The rows of a group lie close to one hidden flat surface of 9 dimensions, which may be shifted away from zero. Surfaces can cross.
Known rows, each followed by its group:
-84  -39  -94  227  161  44  -117  549  -20  -188  2  -128  -345  -504  240  -30  289  -57  -12  -77
(3)
400  -40  7  341  -63  262  -13  263  -373  -92  151  -506  17  138  -71  157  -256  -500  -400  45
(3)
303  -60  -123  86  -231  261  569  -14  -19  64  -72  -272  102  619  -90  220  -263  -226  -295  45
(1)
63  -182  -181  -31  264  -196  -170  -6  74  -30  -27  -168  -62  51  56  -67  40  328  387  12
(1)
-134  -39  123  -210  286  -131  124  11  -21  -125  -8  -163  -114  236  194  66  -126  -219  31  -290
(0)
-166  -82  -4  -183  52  -88  194  -137  206  28  -4  68  88  -196  46  -111  229  265  118  114
(1)
-47  -46  168  -61  -27  152  280  139  -32  -56  218  8  134  -574  124  -176  179  -143  -112  257
(3)
96  -115  527  -208  339  -38  237  -178  -294  64  -94  126  9  -271  266  -198  150  -9  221  -1
(2)
-17  -160  346  196  8  107  222  74  236  -64  58  146  96  -374  122  122  195  -54  -116  576
(0)
327  -194  196  31  179  181  141  249  -257  -67  70  -75  -18  -119  273  -130  -160  -200  195  195
(2)
-316  -115  173  254  21  102  104  6  -230  -68  -75  -179  -113  -197  -282  -151  -273  16  103  82
(0)
-6  10  420  82  46  -29  29  -227  -29  -14  57  45  143  82  -41  164  -85  -196  -165  174
(0)
491  -8  226  -239  -98  175  -290  -118  -248  130  223  213  392  0  61  -115  -399  -218  93  372
(3)
191  81  98  -121  119  -115  -32  -48  92  33  -50  176  -44  309  255  228  130  -117  -93  -144
(1)
37  22  -182  -112  -122  102  326  25  -43  179  -269  63  -85  -61  57  -90  260  231  -18  -201
(1)
-84  110  20  -209  -3  -7  -198  56  -132  -44  53  -27  -5  -4  38  -38  -165  -256  -115  -249
(3)
-74  19  64  155  -104  127  -96  206  57  -99  -1  74  -74  72  -12  138  -237  -254  -157  106
(3)
-114  16  315  -67  113  -16  161  -273  -403  47  -31  -154  48  58  -176  -135  -201  -158  -41  -277
(0)
-160  -45  -80  -190  -119  98  -355  532  432  -84  -126  30  -36  -505  266  208  192  -13  -335  308
(0)
-27  -156  -17  -19  -250  330  120  107  -97  33  -143  -157  122  39  -234  -37  -501  -34  -51  266
(0)
-258  22  -272  50  -99  -78  -294  136  253  -42  -99  37  -126  22  -135  74  -50  230  82  -20
(3)
-33  7  173  -396  -103  110  -105  -39  -127  52  -89  32  169  169  -31  -4  -488  -213  -89  -5
(0)
154  -110  66  369  51  8  54  -46  -46  92  -153  -72  -33  -235  -89  27  343  329  26  220
(2)
219  -178  214  205  143  -9  303  -199  -34  114  -138  51  21  -67  34  -20  260  314  220  264
(2)
17  -15  166  -290  146  -63  243  75  204  5  -28  394  -63  -133  448  -31  300  -14  141  13
(1)
-27  -26  -21  -150  -143  155  -100  -42  -272  181  -268  -31  37  -59  -215  -190  -255  184  47  -65
(0)
71  35  112  -27  2  25  -84  101  -58  26  173  147  97  -674  146  -176  396  28  -43  192
(2)
60  -110  73  -33  41  134  -7  217  -85  54  -171  62  -80  -376  148  -105  100  105  92  143
(0)
-135  51  -48  90  -126  113  30  164  -96  -120  158  -401  61  -140  -164  57  -68  -281  -427  -39
(3)
182  -53  143  242  204  -194  -117  -33  314  -74  83  187  -34  98  231  284  305  56  98  298
(2)
-242  42  131  -206  -87  7  197  -133  142  5  152  174  188  -322  19  -109  155  -20  -93  143
(3)
62  206  162  -385  169  -236  -83  -204  44  168  -136  455  -42  -124  331  -49  484  151  56  -329
(1)
84  211  118  61  -29  -175  59  -270  138  109  -45  53  55  70  21  303  587  21  -466  -141
(1)
99  106  281  -67  97  -138  -113  -317  -126  116  -4  102  129  -160  30  5  319  67  -103  -53
(2)
-105  -55  -108  60  286  -315  15  46  390  -164  52  -208  -153  236  172  254  282  67  30  -99
(1)
510  -31  -10  184  175  -70  15  39  -63  -20  186  -60  1  103  252  97  284  -103  53  83
(2)
-69  -86  -309  237  -11  -91  33  -17  140  -57  -81  -448  -73  462  -263  219  -130  128  -74  -61
(2)
-81  -128  254  142  175  -17  -3  -2  -49  -44  -137  -104  -85  -144  -3  67  32  58  28  124
(2)
-226  -87  41  -2  -6  -27  2  20  229  19  -189  171  -56  -168  7  -15  54  280  165  177
(0)
377  0  22  114  -40  139  -50  62  -236  138  -100  -30  17  1  45  42  62  -16  -85  38
(1)
-44  -14  50  159  -140  132  292  39  42  44  -12  108  32  -250  -56  -35  173  67  -59  204
(3)
21  -137  117  165  113  -22  164  -41  27  -33  -38  -187  -34  12  -5  90  72  60  -13  140
(2)
192  126  5  -171  157  -317  -238  -306  192  49  40  267  41  564  160  202  68  20  164  -155
(3)
-128  -134  -29  -227  300  -197  -26  22  52  -124  88  -158  -22  -210  163  -143  121  121  230  -44
(1)

New rows. What belongs after each?
-55  -55  224  10  -94  27  170  -286  89  151  -177  312  131  -175  -86  -44  159  330  143  280
(0)
106  -84  227  402  19  106  -115  88  -141  -55  -40  -205  -44  -55  -105  177  -80  -160  -188  201
(0)
-258  18  -10  -198  -36  10  -126  61  -24  -51  -103  -243  -14  63  -113  62  -254  -152  -252  -174
(0)
218  -119  253  491  205  -19  -51  -200  -430  152  -447  -388  -178  29  -260  132  200  299  -89  -97
(2)
-412  57  362  -13  -20  -190  -180  -186  564  -72  31  355  118  -212  53  311  265  28  -232  390
(0)
-242  -26  319  -165  143  14  91  8  -200  -118  81  -153  11  -75  21  -58  -274  -370  -110  -132
(0)
-245  -47  -34  -32  210  -158  55  102  68  20  -255  120  -250  -386  158  -175  425  410  285  -172
(0)
73  -74  260  -103  -13  70  432  -92  211  1  136  186  185  -110  228  64  188  -128  -81  367
(1)
-27  -14  209  -213  -128  193  -363  61  -193  94  -173  209  83  -92  -62  -99  -551  -80  57  157
(0)
297  -127  -37  -331  18  63  461  -235  -157  136  -30  -65  201  382  40  -199  -211  70  257  -45
(1)
81  -90  121  -285  245  -100  -14  20  -26  -133  179  -202  79  242  229  46  -250  -332  38  -81
(1)
179  -46  -27  173  -1  37  -73  -61  -66  65  -60  -65  22  -25  -85  23  98  183  36  138
(2)
-37  105  14  -118  -35  -35  -142  -73  -38  22  49  28  47  159  -26  59  -116  -134  -106  -127
(3)
106  -92  -1  -20  93  -53  -291  29  39  25  -50  65  21  -23  77  -8  -70  171  238  163
(1)
148  35  -95  10  -128  -21  35  -289  -24  166  -113  -87  150  179  -230  63  72  234  -106  11
(1)
-443  -59  119  28  16  108  67  207  -124  -149  -41  -291  -90  -378  -132  -122  -149  -152  -144  -44
(0)
-216  -194  267  114  -76  177  334  -112  -55  168  -278  177  61  -765  -158  -340  264  580  217  452
(2)
-203  -22  -8  20  218  -121  -227  233  -26  -173  -86  -317  -254  96  62  157  -112  -224  -136  -318
(0)
-115  -48  91  -26  24  -76  -197  -138  3  83  -225  55  -8  43  -134  10  -102  224  136  13
(2)
490  68  -103  422  -40  86  -229  179  -143  143  -275  29  -184  30  55  226  359  136  -201  -14
(1)
-215  -4  197  158  -21  -6  8  -183  -47  22  -100  -27  3  -48  -254  26  -85  97  -33  64
(0)
-35  -6  152  266  11  -74  -405  -156  -15  117  -301  83  -56  -86  -225  127  96  354  15  146
(2)
-235  -59  389  -184  380  -134  -143  202  42  -294  135  -13  -148  218  350  157  -434  -596  74  -111
(0)
-197  -198  -160  -421  320  -174  -21  346  375  -310  333  -59  -32  -168  473  -149  -45  -95  369  95
(3)
-292  66  -210  -33  -35  -67  -94  81  138  -89  10  -195  -58  -43  -131  36  23  20  -169  -173
(3)
366  29  146  50  -70  22  -27  -228  6  230  -117  305  126  -47  52  45  295  219  10  234
(1)
-53  146  -245  -502  27  -228  -164  -341  -126  29  198  -447  220  508  -176  -11  -247  -175  -227  -510
(3)
28  -98  184  -239  -12  78  -119  -81  3  58  -72  362  122  26  57  -124  -387  69  349  282
(2)
-30  41  222  92  -113  44  -178  -160  -57  132  -120  106  103  -223  -173  62  92  108  -183  180
(0)
-241  -101  137  125  159  -21  -5  133  8  -125  -87  -71  -175  -96  7  1  -131  -32  118  16
(0)
-495  -46  378  -186  252  -149  -297  -12  -13  -63  -246  23  -153  -256  27  1  -148  9  32  -107
(2)
-33  -14  -300  -148  -147  -34  103  -213  72  8  189  -427  275  194  -284  -22  -70  70  -174  -10
(3)
48  -107  322  166  1  -31  211  -279  292  -19  20  179  166  459  -35  299  -214  -63  81  433
(0)
389  -116  136  -41  90  -76  699  -507  47  130  116  6  270  477  80  24  178  106  168  175
(2)
-109  -23  -161  12  -21  72  -5  232  -8  -82  -49  -107  -118  -3  -8  -34  -160  -77  19  -98
(3)
141  -175  -41  -66  57  165  49  335  -65  14  -202  -3  -127  -213  217  -101  -18  112  192  92
(0)
-228  -39  -54  -75  -211  158  -561  353  148  -225  323  -258  219  -276  -171  82  -535  -386  -301  394
(3)
-3  -112  181  -81  9  11  110  -37  218  -67  154  159  159  21  109  48  -122  -78  95  353
(2)
398  84  348  -4  -292  350  -63  -95  -488  208  28  18  326  -255  -121  -34  -155  -315  -473  216
(1)
-501  57  -193  -15  -200  125  -67  247  72  -141  3  -266  -63  -216  -229  -13  -206  -135  -307  -99
(3)
25  -85  505  304  242  -78  379  -383  -189  -6  44  98  28  27  -32  -32  97  -15  180  107
(0)
59  -79  82  207  88  3  -103  34  -110  34  -116  -140  -60  -172  -40  16  103  125  -20  79
(2)
428  0  34  154  -139  241  93  113  -208  170  -169  88  -18  -37  78  26  106  -3  -135  94
(1)
293  58  1  -241  27  22  16  -139  -296  180  -102  227  5  157  103  -197  -63  44  218  -285
(3)
67  8  -39  -188  32  64  -395  296  -115  48  -218  -50  -105  -236  139  -3  -14  -5  -110  -159
(0)
59  -96  175  -104  97  -13  240  -194  -72  -103  285  -439  269  107  -53  63  -102  -295  -244  122
(1)
-159  14  -152  -28  -27  -130  -224  -65  248  74  -185  147  -53  -160  -69  3  269  463  111  23
(1)
-194  43  101  -62  -70  92  -192  231  93  -112  7  192  -84  129  61  117  -389  -329  -52  0
(3)
510  -56  -202  327  77  -51  -562  -40  -158  149  -243  -90  -72  291  -125  125  -13  359  223  57
(1)
162  51  28  -150  180  -162  -363  66  125  -68  127  290  -12  28  322  44  47  -71  204  3
(2)
-52  -14  237  -9  36  44  -228  64  -80  -12  -97  97  -14  -172  17  7  -164  -86  -2  104
(0)
